The first 6 rows are patterns. Each new row is the sum of 2 different patterns, raised or lowered, with some noise. Before adding, each is slid sideways (what falls off one end comes back at the other), maybe read backwards, and multiplied by a number that may be negative. Names go in the order of the patterns.
Some rows, each with the names of its patterns after it:
[ 13.6  -4.3  11.7  -5.8   2.6   8.4   4.2  17.1  -7.7   2.7   5.3  14.4
   9.3  -2.8  -9.7   2.7  16.1  12.9   6.1   7.3 -13.6  -0.2   0.1  -0.7
 -19.6 -13.9  13.7  -9.5 -10.5  17.4   0.1 -15.0  -1.0   1.8  13.5  -8.6
  -8.2   3.5  -0.7   0.5  -0.9 -15.6   9.5  19.1]	(1)
[  9.4 -13.2  23.8 -11.0   3.0   2.4 -20.9  17.6   0.8  -2.8   0.6  -5.9
   4.4  -1.3  -0.5 -11.7   1.8   3.8  -1.6  -9.3 -19.4  -0.3  12.2   2.1
  30.1  -4.0   8.4   8.0   1.4 -10.7  24.4   1.0  -7.8  -4.6   7.0 -26.7
  -5.6   4.1  -0.4  21.4 -23.1   2.8  -0.6  -3.1]	(0)
[ -2.3  -8.0 -12.6   1.5 -10.1   0.2 -15.8   1.4  -1.1 -10.0 -10.6  14.5
   6.7   2.2 -28.6  -7.6 -19.0 -29.2  10.2  -4.8   0.3   3.8 -14.3  13.8
  -1.3  -6.7   7.3   7.5 -17.5  -3.2  -9.5  -3.0  -0.5   0.7  11.1 -14.9
  30.1  -1.9  -0.6   2.9  -0.5   4.5 -15.8  -1.3]	(2)
[ -3.3  10.8   1.0  -0.1   5.6  -1.2  30.1 -14.7  20.0   2.9   7.3  -7.4
 -20.1  10.9  -5.8   3.9  20.5  -2.3  15.0 -11.4   0.0  -3.2  11.1  -3.1
   2.4  -3.3   1.3   3.4  -0.2  -9.7  -1.1   8.6  26.6   1.7  -7.7   0.7
  -3.8  -1.5   1.9   3.9  12.2  -0.6   3.5   3.5]	(4)
[-11.3  20.6  10.2   9.0  10.1  14.6  -1.5   1.0 -13.8  -3.7   1.7 -11.8
  21.7   0.3  -1.4 -17.2  -4.4  -4.1   0.8  -1.9  -4.3   3.6   4.4   6.7
  -8.6  -0.4   2.8   1.8 -24.2  18.6   7.6   1.8  -6.7  26.4   0.6  -0.7
   0.8  -1.5  -9.3   5.6   0.6   5.5   0.4 -13.7]	(5)
[-24.3   0.3   3.4   2.8  -3.4  30.1   3.9  -9.7  -6.3  12.2  -2.6   0.1
 -11.3   4.2  18.2 -16.2 -11.9   6.7   6.0   9.2   4.1  15.3 -16.9   2.8
  30.1  -9.6   3.9   7.6   6.5 -11.6   7.1  -6.6  -9.8  -1.0  -3.6  -7.3
  13.5   0.0   3.0   0.0 -10.7 -11.5  30.1  -1.2]	(3)

New rows. What belongs after each?
[ -4.4  -6.1  -8.8 -13.2   5.7  -6.7  -9.0  -5.9  -7.4   0.9 -20.4 -22.3
  -9.7  -4.8  29.4 -18.7  -1.7  -4.6 -19.5 -19.6  -2.9   6.8   0.3  -3.2
   5.0  -3.1 -18.9 -27.5  -6.4   9.0  -1.0   1.6 -17.2  -9.9   3.3  -8.3
  -5.0  16.7 -10.0  -5.2   3.0  12.9 -38.3   8.5]	(0) (5)
[  1.1  -4.0   6.9   7.3   9.9   5.9 -13.0  -2.0  26.1  14.9   8.4   0.3
  17.6  13.4   8.2  11.4  -2.8  14.5  -2.2  24.2   0.4  20.4  -5.9  -3.0
   1.5  12.3 -11.8   1.1   7.8   7.8  24.8 -12.8   8.8   7.5   3.5  -9.4
  15.7  26.6   1.1   2.6  29.5  -5.6  16.9   9.1]	(0) (5)
[  3.1  -9.1   1.8 -13.6   1.1  18.5 -14.1   0.3   2.9   5.4 -13.2   1.6
  -8.0  -7.6   5.0 -15.3  -5.4   7.4  -7.4  12.3  -9.7  -5.8 -11.6  13.2
  -2.3 -27.2   9.8  -0.6   2.1  -7.7  -0.5   1.9 -10.1  -7.9   3.7   9.9
  -9.1  -6.7   3.5  14.2 -13.6   9.0   2.7   9.2]	(0) (3)
[  1.3   4.4 -27.5  11.2 -13.9  -0.6  -5.3  10.8   6.1  -7.3  -4.5   3.8
  11.3  -2.1 -15.5  -9.4 -14.3 -14.2 -14.2 -17.0  -1.4   5.4   0.2   7.7
  13.5 -22.0  -5.3  -2.3  21.5   3.9   2.6  -2.0   8.5   2.3  -0.7  -5.0
 -15.6  18.8  -1.8  -5.8   3.2  10.6 -12.2 -11.2]	(0) (5)
[-15.4  19.9  27.7  10.3 -12.3  -0.2  -0.2   6.7   5.9  -3.2  -3.3  16.0
 -14.1   6.1  -8.4  -2.5   3.4  10.0  -4.9  13.6 -10.1  -6.7  -2.3   1.1
   0.9  -2.9  11.0   9.6  17.0  15.2  13.1  -4.6  -0.5  -5.0  22.5   4.2
   5.8   7.1  16.1   6.1   0.0  -1.2  -8.0   5.7]	(1) (5)
[ -7.6  -8.3  36.0 -18.1   2.6  10.1  -6.9  -9.6 -20.3  20.4   0.6  -5.8
   1.7 -21.5  15.4   8.5  -3.1  -5.9  22.3  -2.7  12.6  14.1   9.9  -9.7
  42.1   6.8  17.9   1.7 -22.6   1.8  -3.0  15.1  16.1  -3.0 -12.8  -1.9
   8.3  -4.5   3.7  -8.3  -6.9  27.1 -15.6   3.0]	(1) (0)
[  5.9  -0.4  11.6 -12.7 -16.7  -2.8 -18.5  -3.6 -10.9  18.5  -9.0   1.2
  -3.1   2.5  -6.6  15.3  -3.3   3.2  -5.1  -8.7  -7.0 -10.2 -18.9  -1.8
  -4.9  -2.2  -1.5  -1.9  -8.0  -5.2 -15.6  -3.1   5.8 -20.0   2.9  -8.0
 -10.7   8.6 -13.0   3.9 -23.9   9.6 -15.4 -19.0]	(0) (4)
[  0.3  -3.2  26.3 -24.1   9.8  22.8   2.4 -28.1 -23.5   9.3  -8.8  -2.9
  36.8  -1.9   5.5 -19.1   6.4  -3.6   8.3 -14.1   1.7   6.3 -12.8  -7.4
   0.8  -9.2   0.7   7.9  33.3 -15.2  -8.3  17.8 -11.1  -2.6   2.6   4.9
   0.8   3.0  -3.4  -4.4  -6.6   2.9  -7.7   5.5]	(4) (3)
[  2.5  10.7  21.5   8.4   6.9   1.7  14.0   9.5   5.6   6.6   1.1  18.5
   1.4  14.1  -2.4 -20.0  21.4  19.8   6.5  19.9 -10.4  17.7   6.6  16.1
  -1.3   4.6  30.0   1.2  10.4  -4.6  20.6  39.9  -6.0  23.1  28.8  11.1
  -9.1  15.0  14.7  -3.1  -2.6   3.9 -29.4   2.5]	(1) (0)
[  8.0 -18.4  20.1  10.0  14.7  -4.3   1.2   7.8   2.9  10.8   1.4  -0.9
  21.9  11.5  -4.2  28.2 -11.3   7.0   9.2  12.6  32.1  25.8  11.8  30.0
   8.1   1.1  -5.3  11.0  25.1   8.4   5.2  21.0  25.8   2.1  -1.0  17.2
  19.5  -9.8   6.6  18.8   2.0   9.4  13.5   3.4]	(2) (5)
[ 22.0  18.0  16.3   7.5  -8.5  -5.8  18.1  20.0  12.3  17.0  19.2   9.6
  18.2   9.9   0.0   8.8  17.8  -4.1   1.5  26.8 -15.3   4.2   9.8   1.4
  20.6  24.7  18.7  -6.7  -7.1  28.4  -8.4  14.6  -1.8  12.0  19.3  -0.1
  -9.8  13.3   6.3  10.5   3.9  27.4  12.7 -12.9]	(4) (3)
[-12.1  -2.6   6.5 -22.6  -5.6   9.3  10.3  14.2   1.6   1.3 -18.4   5.6
  27.0  -4.2   0.4  -2.0  12.7  -7.6   7.4  -6.9 -13.4   6.3  -7.6   2.8
  21.5   3.6 -13.7  -3.0 -10.1 -11.5  19.3  -9.2 -27.2   9.2  -0.3  -3.9
 -16.2  14.4  10.8 -18.2 -15.3  13.5 -16.2 -15.5]	(1) (3)
[ -8.9   3.0  13.1   1.7  -8.4  -2.6  -7.5   0.3  -3.7  -3.1   6.9   2.7
  13.4  -0.8 -12.8  13.0   9.4 -11.2  10.1  16.7 -12.7   5.9  -2.1   7.0
 -15.6  12.0  -8.7 -14.1  -0.5  13.0   1.4  -8.2 -12.7  -0.3   0.0   7.5
 -11.4  -2.0   4.9   0.0   5.0 -21.0   9.5 -10.0]	(1) (5)
[-16.0   3.9   5.2  -7.0   6.0 -15.7   2.2 -18.4 -10.2   8.6 -21.9 -20.6
  -9.0 -23.4   3.0   0.8  -3.8  -2.2  -4.8  -8.4  -4.8 -18.1  -6.8 -16.6
   5.5 -13.8 -22.3   1.3  -6.4 -17.3  -2.9   2.2  -7.7  -2.4  -1.2  18.1
 -14.0   8.3 -10.8  -2.6  -6.4  -9.0   1.9  -9.0]	(2) (3)
[-19.1  -8.0  12.5  -1.3 -15.4   7.0   3.1  -1.5  -4.0  -9.6 -10.4  21.0
   1.1   0.0  -1.0 -11.7 -22.2  -3.2  21.3 -14.1 -15.2  -4.9   6.5 -10.1
  -1.2 -18.2  -3.7 -13.3 -11.3 -12.2  -1.2 -17.8  -8.1   6.1  -2.4 -14.8
  13.9 -10.3 -17.8  13.8  -2.7  -9.2  -8.3  -2.6]	(1) (3)
[34.0 34.0  5.4 48.0 28.8 26.6 28.3 24.4 35.1 29.3 33.6 12.6 17.4 33.7
 32.0 22.6 14.9 30.1 41.2 27.3 52.5 25.5 35.3 36.0 33.8 13.0 52.9 31.3
 20.6 24.0 19.7 11.5 15.4 32.8 25.3 53.0 17.4 27.9 32.4 25.5 28.2 19.0
 46.3 25.0]	(0) (4)
[ 14.4  18.4  12.6  13.0  22.7  13.9  -5.5  50.4  -1.3  18.5   5.3  18.4
 -10.6   4.3   1.5  -0.7  33.1  29.2  11.6   8.1  24.3  10.4  21.4  14.8
   4.9  26.3 -13.5  -1.7   6.3 -22.3  29.5  19.4  26.8  12.2 -13.2  23.5
   9.3   2.5  14.9   2.6  31.3 -10.0   7.1   9.2]	(0) (2)
[ -7.2   4.1  -9.9   0.0  14.3   4.7 -14.2  -1.9  -8.6  -4.3   0.7 -11.4
  -5.6  -6.5   7.9 -13.9 -15.9  -6.0  13.8  -2.8 -17.2  12.1 -14.7 -27.8
  -3.0 -11.0   2.5 -13.1   5.8  -5.7  10.1   5.4   0.4 -12.7  -9.3   4.8
  14.4   2.5  -3.4 -20.0   9.2   6.9   1.4  -2.7]	(1) (4)
[-11.7 -32.3 -28.5 -20.3 -35.0 -38.4 -16.1 -16.8 -22.9 -31.9   4.7 -35.8
 -26.2 -26.9 -25.3 -20.7 -25.3 -21.1 -17.5 -23.5 -47.6 -26.3 -13.7 -19.9
 -24.5 -15.9 -29.6 -26.3 -31.2 -32.3 -19.6 -21.5 -36.1 -13.0 -25.4 -22.8
 -36.3 -27.9 -31.0 -21.8 -24.7 -26.4 -23.4 -29.9]	(0) (5)
[ -3.4   6.7   7.7   0.0 -24.1   1.8  32.3  12.6  13.7  47.2  -0.6   3.9
   0.5 -16.4  33.6 -12.4   1.9  11.8 -11.9   7.4  -0.1  13.3   9.1   2.1
  19.0 -12.0  -8.7  17.9 -24.2   4.4   0.7   0.2   4.3   7.9  14.5   1.6
   6.4  17.3  27.2   1.6   0.2  -3.0  -6.2   1.8]	(0) (2)
[25.3  6.5 35.4 48.2 17.1 26.7 26.8 37.8  3.9 28.1 36.4 37.0 39.2 12.3
 35.4 42.9 17.2 37.9 30.4 48.8 22.8 25.2 24.2  2.6 41.6 41.7 32.3  2.6
 12.4 35.2 20.9 20.9 38.2 48.1 26.7 40.0 40.1 40.9 30.3 53.6 33.3 39.2
 27.0 14.6]	(0) (3)
[ 23.3   7.2  -5.1 -10.5  21.6 -17.9   3.3  -6.2   2.8  16.0 -13.8  -0.4
   8.6   5.0  13.3  12.9  12.6  -7.1   5.1  31.7  -6.9   6.4  13.8  11.2
 -18.1   2.0  -4.6  10.7   4.4  10.2  13.8   4.3   4.7   4.6  -0.4   1.2
 -17.3  25.0   5.9 -21.9  -2.2  16.8   5.2   4.6]	(2) (3)
[-11.1  14.1   2.3  25.2 -11.2  -6.1   6.5   9.1   0.3   1.3 -14.6  12.2
  21.3  14.1  -6.4  12.6   2.4  20.0  11.4   0.0  20.7  -7.6   2.5   8.7
  17.2  17.6  -0.5  -6.6   7.3  15.4  21.5   9.7   8.8  -6.5   0.9  20.8
  -9.1  -4.5  -7.7  21.5 -10.3 -21.7  25.0  -0.4]	(1) (4)
[28.6 26.4 14.0 16.7  3.0 15.5 43.7 -1.6 16.1 17.1 20.7 13.6 13.7 17.5
  3.5  2.8  5.9 23.6 25.6 16.3 20.9 14.2 18.0 16.0 26.3 15.1  4.9 27.1
 19.1  6.1 21.7 43.9 13.3 22.4 31.1 25.0 16.1 15.4 20.7 18.7 21.3 -4.4
 -2.1 17.9]	(1) (3)
[27.5  5.8 31.9 12.2 26.3 17.9 16.3 26.8 23.4 15.6 26.6 16.8 33.7 16.9
 18.5 21.6 19.6  9.4  8.3 17.4 45.8 23.0 28.6 29.0 11.7 19.7 15.2 12.3
 25.9  7.7 25.0 21.6 12.1  6.0 33.5 18.9 33.5 18.7 14.7 21.6  0.5 23.0
  1.6 19.9]	(2) (4)
[ -9.9 -17.2 -18.3  -9.2   3.3 -22.1 -17.1   3.1  -6.5   3.4  -3.8  -3.1
 -16.3  -7.4  14.8 -11.8  -8.6  21.5 -17.6  -0.9  -2.2  -9.3 -25.0 -30.8
  -6.0 -19.9   5.3   7.9  -9.6   1.3 -28.7 -21.0  10.5  -3.0 -34.3  -7.8
  -9.3  -6.1 -14.6  16.3 -13.7 -16.8 -10.3  21.9]	(4) (3)
[  1.9  17.3   2.4  -4.2  -3.9 -29.3   0.4  35.5  -3.4  -6.9 -10.1  -2.2
 -11.8  13.5 -21.8 -11.8  -8.9  -8.3   1.0  -1.7   1.0 -10.8 -16.4 -16.0
   5.4  23.9  -3.6 -20.7  -4.6   8.9   9.7 -14.9  17.7   5.9   6.6  -8.8
  -7.2   8.0   9.8 -21.4  16.7  30.2 -15.0  -9.7]	(1) (3)
[  9.9 -26.1   1.5 -15.2  -3.6  -8.5  13.9  12.4 -14.9   0.6  -4.0 -10.7
  13.0 -23.6 -15.1 -22.9  10.1   1.4 -23.2  -2.5  -8.5   2.6  -9.1 -24.7
  -5.4  18.8  -5.9   2.0  -1.8   1.5 -25.3 -28.4  16.8 -13.9  -6.2  -4.1
  -1.0  -5.2   9.5 -12.6  -7.0 -14.7  -9.9 -12.1]	(4) (3)
[ 22.1   6.8  -7.3  32.2   2.0   5.1   6.7   1.9  10.8 -19.8  23.6   6.9
  13.9  -8.9 -11.1  13.5   8.8   0.9  11.5  52.9  -8.5  19.1  17.1  16.3
   3.5  31.2   8.8   8.3  15.2  -2.0  -2.4   8.4  24.9   2.5   3.8   9.7
   6.7  20.6 -18.1  -3.0   1.2 -10.8  27.0  -3.2]	(0) (2)
[-33.9 -30.9 -22.1 -42.5 -36.4 -29.8 -13.4 -24.9 -15.5 -11.0 -40.6 -46.7
 -21.8 -45.7 -20.7 -46.9 -23.1 -13.8 -42.2 -33.5 -17.0 -38.5 -19.6 -36.5
 -21.7 -30.7 -37.5 -22.7 -56.4 -32.0 -27.5 -32.0 -31.2 -31.1 -11.1 -25.9
 -35.3 -38.5 -21.7 -25.1 -21.4 -27.9 -13.3 -32.0]	(2) (4)
[  5.9 -10.3  13.0   0.7  22.4 -18.0  45.7   6.6  -1.9  25.6   2.1   5.7
   9.8  -0.7  17.3  21.4  -3.0  -0.8  23.4  11.7  12.5  16.0  29.5  13.6
  12.3  21.2  -1.3 -16.3  19.1   7.0 -11.3  15.0  13.6 -23.2   5.2  15.1
   5.9  14.3  35.8  16.6   3.5  -0.8 -22.1  55.5]	(0) (3)
[-13.1  -2.7   6.2   4.5   3.7   3.2  10.0 -14.3  -1.8   7.0  -7.8   3.4
  16.6  -1.6  -6.3   1.7  -9.8  -5.6  -1.8   6.3  -0.4  11.4   4.5  11.3
  -6.7 -13.4  -7.5  21.0   0.5 -10.7  -4.2   1.0   0.8  -3.7  17.5  17.9
 -10.9  -3.1  10.2   6.9 -13.8  -7.4   1.8  10.3]	(5) (3)
[  8.5 -21.9   2.5   0.3 -15.7  -5.1   3.9  -2.7  -1.4 -17.3  -4.9 -14.8
 -10.5  -1.2  -6.0  -0.7   7.2 -15.5 -20.7 -23.8  -1.0 -17.8  -5.4  -5.9
 -21.4  -7.1 -17.0  -6.0  -7.4 -29.9  -9.3 -24.4  -6.8  -2.5  -2.2  -4.0
 -21.4  -7.5 -11.4  -9.7  -6.1 -16.3   2.2   6.8]	(1) (4)
[  3.7  -6.3  -5.3   2.2 -14.4 -14.7 -26.6 -27.9  -8.2 -25.1  15.7 -27.5
 -15.2 -49.2 -22.5 -14.5 -20.7  -1.0 -13.0 -18.6 -14.0 -22.9 -12.4 -37.1
  -9.9 -17.5 -39.9  -0.1 -16.1  -8.7 -23.0   8.2 -12.1 -24.1 -18.1 -17.8
 -21.2  -5.3 -17.6  -0.3 -16.1 -47.0 -31.4   4.7]	(4) (5)
[  9.4   7.1  17.8  -7.8  10.9  13.7   7.6 -13.4   9.0   9.0   6.9  19.4
  26.3   7.4 -33.0  23.8  14.0  11.7  12.7   4.9  -0.4   0.3   0.8   0.5
   2.7  -2.3  10.7  28.2   3.7  -3.5   2.4   7.0  -9.5   5.5  17.4  -6.0
   3.3 -22.8   7.2   4.4  10.9   3.3   9.8   0.5]	(5) (3)
[-21.9 -19.2 -16.4 -21.2 -20.1 -33.1 -14.5 -21.0  -3.3 -31.2  -7.9 -21.9
 -19.6 -15.4 -23.7   0.0 -21.6 -12.3  -5.6  -2.5 -19.3 -37.8  -1.0 -12.4
 -13.6 -13.4 -27.1 -15.1 -20.0 -16.2 -18.0   1.5 -16.1 -13.9 -14.3  -3.5
 -37.5 -16.0 -20.0 -19.1 -13.8 -11.0 -15.1 -18.8]	(4) (5)
[-12.3  -5.5   6.2 -16.5 -11.3   6.0  -3.9  19.9 -24.2   1.9  -0.1  -2.2
   1.6  -5.4  21.4  -3.5   2.7   5.4   6.3   5.9  11.6   2.4   3.1  -2.3
  -1.0  -0.6  -9.1  -2.0   9.6   0.9   1.4   2.9 -21.2   6.2  13.4   3.4
  32.8 -18.4  -1.4   4.7 -13.1  -4.6  28.0  16.6]	(0) (2)
[  2.7   0.0  30.4  -7.9   9.0   0.3  -9.6   0.9  -3.6  17.2 -19.0  16.6
   7.3 -14.6   1.9  14.7   2.2  16.4  13.0   6.0  29.4 -31.9 -22.0  -2.0
 -17.5   8.0  15.9  11.1  -7.5  -4.7   3.1   4.8  12.3  -1.3  -2.9  10.9
   6.7 -22.5   0.7   4.8 -13.1   3.4   9.6   9.5]	(2) (5)
